The first 5 rows are patterns. Each new row is the sum of 2 different patterns, raised or lowered, with some noise. Before adding, each is slid sideways (what falls off one end comes back at the other) and multiplied by a number that may be negative. Names go in the order of the patterns.
Known rows, each followed by the names of its patterns:
[ 0.88  0.47  2.24  0.62 -0.32 -0.91  1.00  2.61 -0.97  1.40 -1.32 -0.25
 -0.15  0.97 -0.02  0.03 -0.59  0.08  0.45 -0.68 -0.70  1.24  0.53  0.72
 -0.62 -0.19 -0.82  3.13  1.14 -1.18]
K81
[-0.77  0.18  1.67  0.72 -0.74  0.47  0.38 -0.22  0.65  1.35  1.06 -1.17
  0.56 -0.26 -0.80 -0.36 -0.45  0.33 -1.02 -0.15  0.76 -0.11 -0.91 -0.38
  0.87 -0.67  1.23  0.11 -0.79  2.18]
K194
[ 0.84  1.33 -0.86  0.22 -0.81 -0.34 -0.53 -1.61  1.58  0.01 -0.06 -0.18
 -0.55 -0.35 -1.90  0.40 -0.34  0.30  0.71 -1.15 -0.72  0.45 -0.30 -0.48
 -0.71 -0.50 -1.46 -0.54 -0.10 -0.52]
K806
[ 0.26 -0.10  0.38 -0.47  1.06  0.08 -0.10 -0.92  0.36  0.03 -0.33  0.27
  0.89  0.20 -1.95  0.99  1.25  0.17 -0.68 -0.54  1.84  0.28  1.05 -0.47
  1.27 -0.41 -1.21  0.33 -1.01  0.74]
K989
[ 0.45 -1.20  0.25  0.79  0.13 -0.87 -1.37 -0.75  0.66 -0.24 -0.78 -0.15
  1.57  0.85  1.74  0.10 -0.72 -0.71 -0.10 -1.44 -1.87 -0.33  0.02  0.15
  1.04  0.19 -1.18  1.54  0.52  0.16]
K324

New rows, each followed by the names of its patterns:
[-0.65 -0.10  0.18  0.07 -2.60  0.32 -0.81 -0.82 -0.21 -1.49 -0.76 -0.76
 -0.74 -0.17 -0.95 -1.36 -1.70 -0.21 -0.98  0.14  0.25 -0.06  0.52 -0.84
 -0.82  0.55 -0.29 -2.00  1.00 -0.10]
K194 K806
[-0.17  0.00  0.11 -0.77  1.67  0.18 -0.57  0.42  1.83  1.78 -0.47  0.59
  1.51  1.18 -0.02 -1.35  0.92 -0.91  1.12  0.65  1.94  0.19  0.78  2.41
 -0.04  0.85  0.47 -0.65  0.48  1.06]
K989 K324
[-2.70 -2.94 -3.34 -2.49 -1.58 -0.98 -0.38 -2.64 -2.66 -0.93 -2.17 -2.13
 -2.07 -2.81 -2.57 -1.38 -1.33 -2.82 -3.81 -2.96 -0.86 -2.79 -1.88 -2.17
 -1.35  0.16 -1.12 -1.82 -1.49 -2.18]
K194 K324
[-1.13  0.05  0.32  1.23  1.11  0.40 -0.70  0.37 -0.60 -1.99 -0.09  0.70
  1.02  0.83 -0.39  1.10 -2.33  2.71  0.91 -1.14  1.14  0.55  3.57 -0.01
 -0.18 -1.30  0.12  3.28 -0.46  0.75]
K81 K806
[ 0.61 -0.67  1.38 -1.04 -0.90  1.02 -0.74 -0.08  0.00  0.75 -0.12  0.74
  1.01 -0.57  1.86 -1.26  0.43  1.56  0.38 -0.34  1.17  0.59 -1.54  1.46
  2.29  1.16 -1.40  0.13  1.28 -0.29]
K194 K989
[-0.59 -2.40 -1.02 -0.05 -0.19 -1.18 -2.47  0.70 -0.55  2.51 -0.29  0.55
 -1.48 -0.08 -0.27 -0.60  1.39 -0.28  0.78  0.65 -1.42 -0.70 -2.13  1.13
  0.04  1.21 -2.40 -1.92  0.77 -0.23]
K81 K806
[-3.37 -0.27 -2.23 -2.53 -3.08 -1.43 -2.26 -2.54 -1.38 -3.27 -3.08 -2.81
 -0.16 -2.68 -1.68 -0.98 -1.71 -2.17 -2.33  0.47 -2.44 -3.46 -1.86 -0.55
 -1.09 -4.08 -1.49 -3.73 -1.60 -2.22]
K194 K989
[-0.21  1.30 -1.45  0.80 -1.60 -0.28  0.75  0.22 -0.66 -1.68  1.16 -1.65
  0.36 -0.15  0.72 -0.94 -0.33  0.03  1.72  0.66  0.94  0.86  0.32 -1.51
 -0.41 -1.52 -0.65  0.10  0.90 -2.66]
K81 K324
[-0.65 -0.25 -0.42 -1.01 -1.52  1.00  0.27 -0.90 -0.29  0.06 -0.31 -2.25
  0.12  0.44 -0.29  1.51 -0.92 -1.20  1.91 -0.79 -0.22  0.64  0.09 -1.78
 -0.10  0.25 -0.54  1.17  2.07  0.16]
K194 K806
[ 0.92  0.88 -1.02  1.48 -0.43 -0.28  0.29  0.18  1.17 -0.73 -1.02 -0.44
  1.02  1.41 -1.04 -1.34 -0.71  0.06 -1.93 -0.03  0.69 -0.13 -0.01 -0.94
  0.22 -0.20 -1.19  0.05 -0.45 -0.83]
K194 K989
[ 0.04  0.80  0.05 -0.74 -0.43  0.67  1.80  0.59  0.24  1.15  0.23  0.46
  1.08  0.10  1.53  0.14  1.03  0.11 -0.30  0.45 -0.25  1.07  1.04 -0.49
  1.16  0.66  0.72 -0.05  1.62  0.64]
K806 K989
[ 1.14 -0.46 -0.44  0.76  1.04 -0.58  1.60  0.70  0.39  0.13 -0.32  0.47
 -0.45 -0.42 -0.47  1.88  0.28 -0.99  1.58  0.60  0.98  0.27 -0.19 -0.48
 -0.54  2.00 -1.15 -0.47 -0.90  0.10]
K989 K324
[-0.09  1.07  0.40  0.13  1.66 -0.49 -0.77 -0.27 -0.30  0.86  0.47  1.94
 -2.21 -0.36  0.62 -0.93  0.54 -0.91 -0.53  0.55  0.97 -0.14 -1.41  1.78
 -0.43  1.05  0.66 -0.29 -1.46  0.75]
K81 K806
[-0.45 -1.07  3.02  0.50  1.21 -1.59 -0.60  1.72  1.14  1.08 -0.32  0.82
 -0.30 -0.79 -0.20 -1.51  1.70  0.74  0.50 -0.06 -0.63  0.29  2.54  0.82
 -1.80  1.07  0.43  1.48  0.84  0.64]
K81 K989
[-0.46  0.00 -1.24  0.10 -1.79 -0.24  0.77  0.21 -0.79  0.81  3.04 -0.83
 -1.28 -0.31 -0.28  0.16 -0.89 -1.50 -1.45  0.20 -1.67  1.07  0.88 -0.97
  0.75 -0.17  0.65  0.56 -0.98  0.47]
K989 K324
[-4.05 -0.65 -2.21  0.86 -0.92 -2.19 -2.34 -1.15  1.60 -2.58 -0.67 -3.83
 -1.76 -1.91 -1.07 -1.59 -1.03 -2.15 -3.37 -0.54 -1.43 -2.35 -1.14 -1.78
  0.39 -2.13 -1.07 -2.98  2.22 -1.01]
K81 K989
[ 0.28  2.32  2.19  1.17  1.90 -1.10 -0.42  0.43  1.55 -0.28  0.40  2.04
 -0.26  1.75  0.01 -0.78  1.38  1.81  1.12  1.34  0.36  1.37  1.52  1.94
 -0.37 -0.14 -0.44 -0.38 -0.15  1.83]
K806 K324
[ 0.63 -0.36 -1.21 -1.84 -0.38  1.05  0.43 -0.70 -1.78  0.59 -1.84  0.91
  1.73 -0.65 -1.81 -0.07  0.61  0.95 -1.52 -0.51 -0.23  0.97 -2.04 -0.07
  0.44  0.26  1.02  0.09 -2.69 -0.82]
K81 K989
[ 0.29  1.58 -0.03  2.95 -0.29  0.04  0.47 -0.93  3.40 -0.52 -0.14 -1.38
  0.92 -0.18  0.81  0.61 -0.20 -1.34 -0.61  1.93 -0.65  0.05  2.26  1.24
  1.43 -0.44  1.27 -0.08  2.27  1.49]
K81 K194
[-0.54 -1.44 -0.71  0.72 -0.80 -1.11  0.29 -0.26  1.12 -1.59 -0.81  2.06
  0.13 -0.30 -0.51  0.63 -1.02 -0.90  0.73 -0.54 -0.82  0.04 -0.81 -0.82
 -1.13 -0.08 -0.21 -1.43 -1.38  0.25]
K194 K989
[-0.15 -0.54 -1.43 -1.64 -0.17 -1.04 -1.58 -1.10  0.53  0.66 -0.58 -1.22
 -0.35 -2.09 -1.17 -0.27 -2.35 -0.31 -0.60 -0.63 -0.44 -0.31  0.07 -1.05
 -0.80 -2.52 -1.97 -0.43 -1.62 -0.23]
K806 K989
[ 0.64  1.12  0.09  0.21  2.64  1.61 -1.54  1.92  2.23  1.51  0.52  1.67
  2.89  1.10  2.18 -0.54  0.52  1.20 -0.49  1.82  0.15  1.86  2.49 -0.95
  1.05  0.41  1.85  1.30  0.99  1.75]
K806 K989
[ 0.19  1.10  0.61 -0.93  0.84  0.51  1.74 -0.03 -1.68  0.25  1.40  0.74
 -1.86 -1.05 -1.13  1.11 -0.91 -0.10  0.94  1.35  1.70  1.19  0.12 -0.32
 -0.67  0.49 -1.78 -1.42  0.07  0.92]
K989 K324
[ 0.99 -0.50 -1.22 -1.75 -0.97 -0.25 -0.99 -0.74 -0.25 -0.06 -0.88 -2.00
 -0.07 -1.86  1.18 -0.28 -0.74 -1.13 -2.30  0.48  0.33 -0.31 -3.14 -0.74
  0.03  0.00 -0.83 -1.50  1.24 -2.87]
K81 K194
[ 1.59  1.50 -1.46  0.75 -0.26  0.95  0.50 -0.05  0.10  0.51 -0.34 -1.34
 -0.50 -1.93 -0.58  1.32  0.91  0.51  0.75  1.28 -0.38  1.94  0.55 -1.77
  0.36  1.20  0.19 -0.13 -0.46 -1.05]
K81 K324
[-0.86 -0.37  2.01 -0.09 -0.85 -0.81  0.00  0.85 -1.79  1.72 -1.86 -0.24
  0.20  0.77  0.09 -0.49 -0.03 -0.04 -0.49 -0.73 -0.08  0.99 -0.51  0.75
 -1.70 -0.45 -0.28  0.64  1.31 -1.31]
K81 K194
[ 0.57 -0.40 -1.69 -0.35  2.06 -0.60 -0.18 -1.72 -1.00 -1.69 -1.25 -2.17
 -2.53 -0.66 -1.42 -0.16 -0.97 -2.33 -0.32 -0.39 -0.04 -1.31 -1.45 -0.88
 -0.83 -0.81 -1.66 -1.72 -4.41 -0.32]
K989 K324
[ 2.12  0.82  3.19  0.98  1.23  1.25  1.44  2.97  0.86  1.07  1.09  0.87
  1.46  1.22  2.63  0.78  1.16  2.04  0.21 -0.80  1.57  1.50  1.18  2.31
  1.59  1.86  1.29  0.42  1.28  2.56]
K194 K806
[ 0.91  1.32  1.89  2.49  0.62  0.89  0.77  0.74  1.48  1.04  1.54  1.62
  1.84  1.11  1.30  1.61  3.63  1.86  0.52  0.97  0.29  3.18  1.25  1.31
  0.59  2.20  4.11 -1.04  1.95  0.20]
K81 K806
[ 1.37  0.91  0.45  2.40  1.47 -0.59  0.53 -1.07 -0.38  1.34  0.86 -1.43
 -0.19  1.89  1.12 -1.61 -1.53 -0.04  0.83  1.67 -0.11  0.03  0.71 -0.41
  1.25 -0.04  1.66  0.29 -0.11  0.63]
K81 K806
[-1.09  1.98 -0.01 -0.38  0.24 -0.26  0.37  0.24 -0.72 -1.37  0.50  2.04
 -1.02 -1.11 -0.52  0.33 -0.44 -0.28 -0.88  1.04 -0.69  0.50 -0.58  0.07
 -1.24 -0.47  0.24 -0.84 -0.33 -0.37]
K81 K989
[-0.37 -0.87 -0.98  0.39  0.62 -3.40  0.12  0.64 -0.57 -0.28 -1.10  0.62
 -0.25  1.30  0.18  1.36 -1.32 -1.42  0.48 -1.31 -0.96 -0.77 -1.92 -0.11
 -0.34  1.20 -0.31  0.61 -0.04  0.12]
K989 K324
[-0.36 -0.09 -1.05 -2.21 -0.48 -1.50 -0.29 -0.30 -0.26 -4.14 -2.20  1.32
 -1.59 -0.68 -1.75 -0.83  0.08  0.01 -0.61 -2.70 -0.25 -1.64  1.24 -0.09
 -1.07 -0.98 -1.38 -0.53  0.51 -2.11]
K81 K194
[-0.46 -1.32 -2.82 -1.81 -1.70 -3.08 -2.98 -0.85 -2.47 -2.49 -1.06 -1.17
 -1.40 -1.03  0.67 -2.06 -1.92 -2.02 -0.76 -1.58 -3.65  0.63 -2.64 -1.58
 -0.82 -4.01 -0.98 -3.35 -2.77 -2.52]
K194 K806
[ 0.39  1.93  0.76 -0.29 -0.86 -0.15  0.01  0.16  0.18  0.22  2.92  2.83
  1.39  1.22 -0.48 -0.03  0.35 -1.78  0.89  0.62  0.89  0.80  1.03  0.80
 -1.92  2.52  1.01  1.33  1.89 -1.23]
K806 K324
[ 0.23  0.74 -0.51 -0.39 -0.53 -0.19  0.44  1.52 -0.93  0.41  1.31  0.43
 -0.90 -0.93 -0.61  0.06  0.11  0.73  0.85  1.43  0.94  0.78 -0.88 -0.16
 -0.20 -1.72  1.61 -1.28 -1.59 -0.63]
K194 K324
[ 0.41 -2.05  0.98  1.11  0.72  0.27 -1.58 -1.59 -0.12  0.24  0.16  0.79
 -1.66 -0.86 -1.06 -0.01 -2.21 -0.09 -1.21 -0.05  0.56 -2.06 -1.69  0.98
 -0.28 -0.37 -1.66 -1.13 -2.46  1.71]
K81 K806
[-0.48 -1.68  0.57  0.52 -0.28 -1.32 -1.69 -1.79  0.20 -0.43 -1.04  0.48
  2.32  0.12  1.66 -0.60 -1.01 -1.12 -1.38 -0.30 -1.76 -0.46 -0.14 -0.33
  0.64 -1.29 -0.85  1.17  0.67  0.70]
K806 K324
[-1.58  1.15  1.05  0.53  0.22  0.25  0.83  0.70  0.74 -1.06  0.82 -0.80
 -0.98 -0.49 -1.20  1.30  0.18 -0.77  0.05  0.06  0.40  0.98 -0.01 -1.49
  1.97 -0.67 -0.18  1.50  1.37 -0.42]
K194 K989
[-2.26 -0.88  1.20  0.01  0.89 -0.64  2.19 -1.14 -1.25 -0.30 -1.91  1.07
  0.31 -0.84  0.18 -0.46  1.00 -0.03  0.56 -0.90 -0.08 -0.01 -1.40 -1.27
  0.97 -0.50 -1.49  0.62  1.11  0.89]
K806 K989
[-1.33  0.02 -2.94 -0.82 -1.83 -0.25 -1.07 -1.74  0.08 -1.25  0.03 -1.32
 -1.09  0.33 -1.62 -0.30 -2.24 -1.61 -0.14  0.32 -1.64 -0.91 -0.34 -0.76
 -1.48 -0.27  1.16 -1.95 -1.90 -1.73]
K806 K989
[ 0.61  0.65  0.10 -0.56 -0.44  3.66  1.26 -1.28  0.85  1.45  1.65  1.92
  0.30 -0.96  2.92  1.88 -0.30  2.94  0.03 -0.40  0.61  1.51  0.17  1.03
  0.89  1.31 -0.14  0.33 -0.30  0.84]
K81 K194
[-2.02  0.46  0.16 -0.45  0.96  0.89 -0.77  0.79  1.02 -0.75  0.30 -0.58
 -1.45  1.30 -0.12 -2.05 -1.79 -0.24  0.27 -0.59 -0.56 -0.63  0.43  0.03
  2.51 -0.34 -0.45 -0.09  0.20 -1.08]
K194 K324
[-0.90 -1.44 -1.28  0.79 -0.83 -1.21 -1.96 -0.19 -0.97 -2.93 -1.51 -2.13
 -0.53 -2.68 -0.87  0.34 -1.29 -1.01 -1.81 -0.71 -1.48 -0.56 -0.69 -2.25
  0.41 -1.57 -0.35 -0.21 -0.50 -1.35]
K194 K989
[-1.77  1.09  2.45 -0.55 -1.77  0.04  0.82  1.33 -1.57 -0.37 -0.16  1.37
 -1.95  0.17  0.85  0.41  1.40  0.26 -2.48 -0.56  0.79  0.00 -1.09 -1.55
 -0.14  1.38  0.60 -0.60 -1.47  0.72]
K81 K989
[-1.10 -0.62  0.98  0.63  0.34  0.46  0.61  1.32  0.98  1.66  0.06 -0.14
  0.92  1.26 -0.32 -0.93 -0.29 -0.77  0.79  1.49 -1.41  1.98  1.49 -0.75
 -0.20  0.77 -0.67 -0.09  1.31 -1.17]
K194 K324
[-0.57  0.30  1.22 -1.39  0.02  0.07 -0.32 -1.09 -1.36  1.84 -0.46  0.97
  0.02 -0.96  1.53 -1.92  0.45  1.13  0.89 -0.11 -0.48 -0.11  0.11  0.44
  0.80  0.42 -1.24 -0.49 -0.55 -0.68]
K194 K806
[ 0.71 -0.78  0.16 -0.87 -0.44  0.04  0.87 -0.05 -2.04  0.97  1.28 -1.00
 -1.11 -1.13  1.64  0.10  1.17 -2.89 -0.01  0.37 -1.89 -0.33 -2.67 -0.04
  0.15  0.38 -0.62 -2.46  1.37 -1.09]
K81 K989
[ 0.86  0.20  1.66  2.22  0.00 -1.31  1.16  2.58  1.22  0.97 -2.05  1.58
  2.06  1.05  0.17  0.24 -0.09  0.09  1.91 -0.74 -0.51  1.86 -0.38  2.33
  0.80  1.85  0.20  0.82  0.04  1.71]
K81 K989
[ 0.62 -0.21 -1.57 -0.17 -1.66  0.19 -0.98 -0.59  0.21 -1.04  1.55  0.93
 -0.78 -0.83 -0.39 -0.44 -0.87 -1.13  1.86  0.13 -2.11  0.63  0.73 -0.26
 -2.27 -0.26  1.45  0.39  1.46 -1.44]
K806 K989
[ 0.65  1.48 -0.04 -0.89  0.58 -1.33  0.86  0.83  0.02  1.61  1.34  0.91
  0.89 -0.09 -0.47  0.61 -0.59  1.67  0.87  1.42  0.60 -1.37  1.19  0.24
  1.04 -0.19  0.50  2.74 -0.02  1.06]
K806 K989
[-0.21  0.24  0.02 -1.05 -1.23  1.72  0.11 -0.73  0.39 -0.21  0.98  0.00
  1.60 -2.43 -1.56  1.06  0.08  0.02 -2.57  0.10 -0.73  0.82 -0.06 -4.01
  1.54 -1.34 -0.21 -0.37  0.81 -1.16]
K81 K194
[ 0.21  0.09  0.85 -0.13 -0.19 -1.32 -0.99  1.05  0.39 -1.50  0.30 -1.13
 -0.03  0.56 -1.04  0.51 -0.58 -1.51 -1.82 -1.00 -0.11 -1.00  0.30 -0.73
 -1.15 -0.09 -0.97 -0.90 -0.28  0.23]
K194 K806
[ 0.89  1.73  1.63 -0.27  1.21 -0.97  0.21  0.28 -0.68 -0.61  0.53  0.62
  0.83  0.83  0.29  2.11 -0.19  0.75  0.38 -1.24  0.11  0.51  0.38 -1.20
 -0.97  0.16  0.63 -0.68 -0.73  0.65]
K194 K324
[ 0.51  1.39  1.88  0.39  0.64 -1.13  2.30  2.07  1.96 -2.57 -0.59  3.43
  0.39  1.26 -1.53  1.32  1.01  0.98  0.20 -2.29  2.43 -0.24  2.06  1.53
  0.75  0.81  1.02  0.86  0.86  1.12]
K81 K989
[-0.14 -0.21 -0.93  1.60 -1.98 -1.89 -0.27 -1.65  1.21 -0.44 -1.19 -0.17
 -0.15  1.61  0.29 -0.91 -1.00  0.56 -0.29 -1.84 -0.84 -0.99 -0.36 -1.55
  0.99  0.76  0.87  0.45 -0.70  1.29]
K989 K324
[ 0.53  0.20 -1.75 -0.80  2.02 -0.04 -0.20 -0.94  1.68 -1.15 -0.11  0.19
 -1.80  2.48 -0.71 -0.09  1.66  0.02  0.01  0.23  0.07 -1.15  0.72  1.08
  0.53 -1.12  1.01 -0.21 -2.52  0.31]
K194 K989
[ 0.31  1.42  0.13  0.98  1.79 -0.56 -1.31  3.01  2.16  0.13 -0.45  0.75
  1.52  1.47 -0.92  0.16  2.58  2.55  0.60  1.06 -0.95  0.38  0.10  1.85
 -0.47  0.47  0.21  1.38  0.58 -0.06]
K81 K989
[-1.08 -1.34 -1.01 -0.51 -1.71 -1.38 -1.45 -0.80 -1.92 -1.15 -2.02 -0.90
 -0.62 -4.33 -0.08 -0.52 -2.44 -2.30 -1.25 -0.35 -1.45 -0.55 -2.20 -1.34
 -2.40 -1.57 -1.56 -1.95 -0.28 -0.94]
K194 K989
[-1.17 -1.18  1.06  2.10 -0.16 -2.83  0.12 -1.50  2.44  0.53 -0.06 -0.49
  2.01  1.34  2.75  0.58 -0.53  0.48  1.11 -1.99 -1.69 -0.40  1.17  0.85
  2.33 -2.28 -1.66  3.05  0.17  0.30]
K81 K324
[-2.80  0.31  0.36 -0.13 -0.38  0.78  2.08 -0.80 -0.28  0.38 -1.31 -1.21
  0.74 -0.98 -1.31  0.76 -0.42  0.31  1.58 -1.54 -0.14  2.22  1.86 -0.06
 -0.35  0.43  0.49  0.57 -0.58 -0.07]
K194 K324
[ 1.19  0.30 -0.06 -2.89 -0.41  0.53  0.71 -0.58 -1.72  1.63 -2.34  1.61
 -0.01 -0.67 -1.42 -0.44  0.10 -0.30 -0.35  0.01  0.46 -0.04 -1.58 -0.04
 -1.31  1.36  0.24  0.15 -1.54 -1.74]
K81 K194
